All groups share one centre, and each spreads out both ways along 9 directions, with some noise.
Some rows, each with its group after it:
-55 -104 -132 -127 -13 302 22 291 194 -4 -188 126 -140 72 198 80 -29 -> P
59 -17 -8 -61 88 28 -129 268 -131 161 -15 -33 -371 148 42 -260 62 -> F
96 -338 83 70 -214 287 4 86 -36 -252 116 -33 2 -211 -89 55 -242 -> B
-102 196 -134 383 140 108 -76 -93 70 -77 29 19 418 -172 -159 176 -182 -> B
92 149 79 -22 136 163 15 230 255 59 -126 -8 -54 -17 -111 100 -153 -> F
-53 -2 -31 30 -111 -44 -146 -57 101 58 -205 205 -34 -42 62 187 -77 -> Q
15 231 31 139 435 168 104 152 225 34 45 -127 -65 -316 -190 23 20 -> P
288 38 103 424 78 76 -1 292 121 123 32 -41 -72 -31 -61 168 -88 -> F
4 -44 127 5 -212 87 -15 10 232 -96 -125 269 -4 9 213 166 -233 -> F
-132 -26 2 101 -18 69 243 326 -119 -19 119 -63 194 26 30 83 71 -> B
-167 -20 227 -270 250 -243 -3 -1 179 61 -119 -61 -366 230 97 -57 154 -> F
-162 59 9 25 110 -320 13 118 174 122 -116 207 119 214 355 192 119 -> P
216 14 5 31 -16 153 243 242 282 16 63 131 -66 -229 205 96 12 -> P
92 -144 19 -89 67 33 -246 36 -148 -110 164 -169 8 -53 -187 -271 -280 -> B
-216 -33 -43 290 -149 247 -212 -14 -216 -55 -87 31 78 284 -50 -89 -199 -> B
66 -333 63 -108 190 -164 -146 102 255 -144 60 -16 31 177 171 12 -152 -> Q
-287 40 26 410 293 30 -161 138 -29 76 -105 1 -146 -144 -206 157 4 -> Q
-154 -363 161 225 108 -307 -14 -277 4 -169 27 -97 66 32 -37 264 121 -> F
35 111 305 -267 239 -216 201 208 210 -62 125 -187 209 131 -127 107 -48 -> P
43 165 0 -101 259 -228 -109 82 23 119 91 -98 100 -63 -115 -40 -8 -> Q
144 -151 118 -7 -90 -65 -348 -257 76 -146 20 161 -206 -122 129 -163 -344 -> B
-64 -215 -120 362 33 209 -57 303 -191 -76 133 -136 187 28 -118 30 -119 -> F
-104 -426 41 339 70 231 -113 -38 206 -270 -81 35 -82 -37 56 281 -180 -> Q
-33 -61 -90 -28 167 -10 -255 44 -93 -96 96 -92 211 -88 -161 -120 -246 -> P
-321 4 205 -43 28 -244 -140 189 -234 -109 216 100 180 354 291 -306 -182 -> P
296 -12 -33 277 130 -151 -105 65 243 333 -231 -20 -135 -16 -158 426 169 -> F
27 -160 49 -178 -227 -169 -16 -12 -336 29 111 26 -239 -17 136 -258 141 -> B
-181 -366 133 -141 219 -69 83 -31 289 -95 -243 -161 -157 353 -22 279 195 -> Q
-188 176 -40 -233 15 149 86 -16 -32 -147 128 157 18 -347 99 -247 -139 -> B
-276 22 223 -76 143 -137 -209 -297 -96 -84 -49 -54 -227 24 -201 -153 -99 -> P
31 -173 402 -130 -188 36 78 -213 -2 -84 -42 71 -583 -42 42 -74 -16 -> P
28 -141 -78 52 16 -53 -435 -248 -240 -58 62 -11 -147 -230 -173 -251 -230 -> P
-262 216 -30 -183 112 105 199 206 55 -40 109 117 99 -204 133 -80 -9 -> B
42 -63 36 -80 -3 -114 -263 -235 223 -187 -65 94 324 -84 -46 155 -396 -> B
-345 246 -88 -218 -95 511 190 139 -124 -112 -101 -37 32 22 -183 -133 -86 -> Q
-48 -336 -25 -144 220 -300 -190 37 -180 4 -18 -262 -74 250 -168 -9 155 -> F
-285 -37 116 152 48 -261 -238 -16 -162 187 -233 93 -341 76 -105 183 69 -> Q
-314 205 45 -186 202 153 -90 -114 -54 -231 74 -65 141 -141 -233 -233 -253 -> P
170 -103 150 -129 -120 204 -36 7 43 -169 45 -106 53 -47 -205 9 -338 -> F
-110 158 23 -290 210 26 90 -29 430 -131 -76 216 -12 -381 159 110 -120 -> B
80 -38 179 310 144 -115 31 84 219 91 -4 38 -74 40 89 208 69 -> F
-291 -255 30 116 -12 364 101 -145 -131 -254 -94 -272 -28 -40 -432 178 -23 -> Q
-445 -169 65 -37 35 151 7 -61 -28 -81 -252 -38 -299 119 -152 128 55 -> Q
-100 -128 157 235 180 -93 -42 151 12 47 3 69 -296 105 189 -37 47 -> Q

New rows. What belongs after each?
-106 26 460 255 173 -396 116 38 -53 -58 253 -179 277 222 -109 111 -31 -> P
-4 34 333 -191 124 135 251 51 223 -126 -2 -212 -85 -24 -265 143 -43 -> P
243 -156 92 1 -83 -252 -20 -2 102 -72 116 -56 317 -30 -27 226 -126 -> P
-194 -81 -28 177 272 288 115 383 320 -6 -243 -83 33 155 -124 386 0 -> B
39 114 -375 64 343 111 -288 170 50 37 63 -29 160 -315 -122 -89 -169 -> P
33 -337 148 429 -95 22 -25 -100 -165 -115 191 -18 -89 -99 25 18 -3 -> F
94 151 93 192 242 -50 103 130 8 84 260 56 -205 -474 127 -156 135 -> B
-289 -182 127 110 -130 1 -187 -138 -191 -181 -47 12 99 202 -70 6 -208 -> P
-22 -309 109 20 -158 -86 -263 60 -111 15 -124 52 -292 463 115 -100 -82 -> B
-48 -238 40 108 -141 103 -229 -18 -244 -237 178 -77 141 35 -126 -131 -323 -> P
-172 -117 15 60 -128 70 137 106 -123 123 -149 95 -417 124 180 23 276 -> B
-140 171 -321 -14 264 8 -203 367 -87 181 -31 141 -80 -19 127 -242 11 -> F
78 -78 216 93 -132 -219 16 -94 16 -62 136 117 38 -33 151 69 -60 -> P
-65 116 74 -285 32 71 105 -270 294 -131 -164 -6 62 -257 -225 247 -49 -> P
-44 -77 37 256 22 28 -212 5 -47 -71 90 190 -97 -236 104 -73 -239 -> Q
-367 508 -44 -75 188 63 -76 -36 -22 -142 171 243 324 -122 167 -396 -302 -> B
-119 -253 7 -169 81 138 -54 97 272 -93 -327 -32 -80 194 -102 302 -105 -> B
-321 -261 138 -243 102 -181 -189 -155 46 -68 -192 90 -360 90 84 -5 0 -> Q
-29 -221 -27 22 10 80 -75 308 -92 26 -53 -101 -126 286 -47 -23 -43 -> F
-12 65 230 -142 -122 -130 159 -142 84 -108 90 118 30 -97 149 11 -84 -> P
74 -104 -292 -96 209 32 -233 132 253 162 -296 90 -122 -34 11 172 52 -> P
127 -90 16 -213 233 179 -311 -54 73 -160 82 -58 -339 -291 -143 -343 -307 -> B
14 37 -57 167 326 -264 -183 -341 224 34 -68 17 -12 -388 -134 212 55 -> Q
-202 110 -50 20 45 209 198 248 -155 60 54 16 -279 -131 82 -199 199 -> B
26 102 33 69 242 -181 -28 -71 317 63 -112 22 77 -107 -36 297 30 -> F
-214 20 -185 170 157 259 -178 -88 73 -7 -271 83 -265 -137 -126 81 -33 -> P
21 -171 -11 43 118 -146 -317 27 -60 84 -44 55 -334 5 49 -163 -42 -> P
59 -220 114 -117 193 -149 -15 300 234 -84 27 -122 199 171 -72 237 -177 -> B
-32 -75 -55 -81 97 228 -33 188 112 -34 -113 8 -161 -28 -41 -9 -85 -> P
-104 -186 77 -237 -8 56 81 268 41 -109 14 -12 50 135 66 8 -121 -> B
154 -12 -195 171 -94 139 -25 28 76 -37 45 182 204 -319 142 75 -118 -> P
-40 -365 76 -339 -172 157 135 222 57 -192 -33 -47 -74 25 -24 129 -112 -> B
250 -81 -371 33 87 261 -241 30 215 128 -221 160 -333 -395 13 43 -20 -> P
4 -170 14 196 7 264 -4 170 -65 -111 31 -187 70 15 -238 98 -135 -> F
-11 -141 265 -81 -54 -148 -39 -92 -90 -214 193 -188 275 82 -226 -2 -252 -> P
151 43 110 114 282 68 -215 -20 -154 -62 260 -228 -270 -412 -299 -364 -192 -> P
33 -83 -173 201 236 -100 -350 -6 34 173 -159 90 -258 -92 17 8 45 -> P
205 188 -106 134 72 181 64 -179 253 0 -31 121 -65 -610 -41 129 5 -> P
364 226 -43 -90 270 -310 -233 210 175 82 281 92 340 -181 231 -205 -228 -> Q
-286 175 -244 -27 364 276 -173 238 77 8 -129 84 -102 -49 1 -178 -89 -> P
4 -215 61 427 -60 74 -157 103 -66 -7 -17 -58 22 253 -49 74 -143 -> B
-120 -133 17 -447 -38 -102 -248 -60 -31 -140 -65 32 43 106 -34 -65 -283 -> Q
-121 160 -74 279 -66 94 -218 282 -103 144 -96 218 92 -129 -19 77 -285 -> Q
141 -212 49 324 -78 76 -90 313 -69 49 139 95 -270 16 251 -114 -66 -> P
-231 133 -40 159 -156 516 62 235 -251 -115 54 -19 56 -91 -190 -145 -244 -> Q
256 -73 74 261 -335 -3 34 253 -60 115 22 108 20 199 153 139 -51 -> Q
23 48 -51 -228 131 -83 -44 105 217 82 -113 140 -197 -77 211 -28 58 -> P
70 -138 -87 -152 -92 234 -232 -371 104 -229 -101 52 -199 -465 -140 -38 -292 -> B
100 -221 126 -709 -79 -25 -32 -55 199 -260 69 69 -79 -331 62 -58 -278 -> B
-327 -72 -11 -18 123 181 -66 167 59 -66 -162 35 -51 82 -55 88 -132 -> Q
-164 -142 -47 -33 -122 105 -196 78 -260 -46 -90 -55 -71 355 -47 -172 -127 -> B
124 -262 114 -260 -190 -112 -357 -236 35 -238 23 92 122 37 6 -103 -504 -> B
-179 -81 -41 228 267 2 -234 2 40 66 -203 -33 -165 71 -203 130 -10 -> P
-152 257 -28 -130 53 237 33 -86 379 -150 -162 222 163 -230 3 163 -283 -> F
28 221 32 -88 45 232 -27 49 220 -79 -42 47 31 -178 -62 39 -225 -> F
50 -110 -67 110 223 -54 -335 96 -119 68 38 -69 -186 -87 -99 -194 -127 -> P
220 164 191 -37 -17 231 425 37 356 -76 68 -35 -77 -406 -54 222 23 -> P
64 66 -90 -41 294 -55 -41 410 144 117 97 46 22 10 171 -118 -20 -> P
-150 62 -80 -158 166 108 -161 121 95 -146 41 118 117 -113 47 -139 -270 -> Q
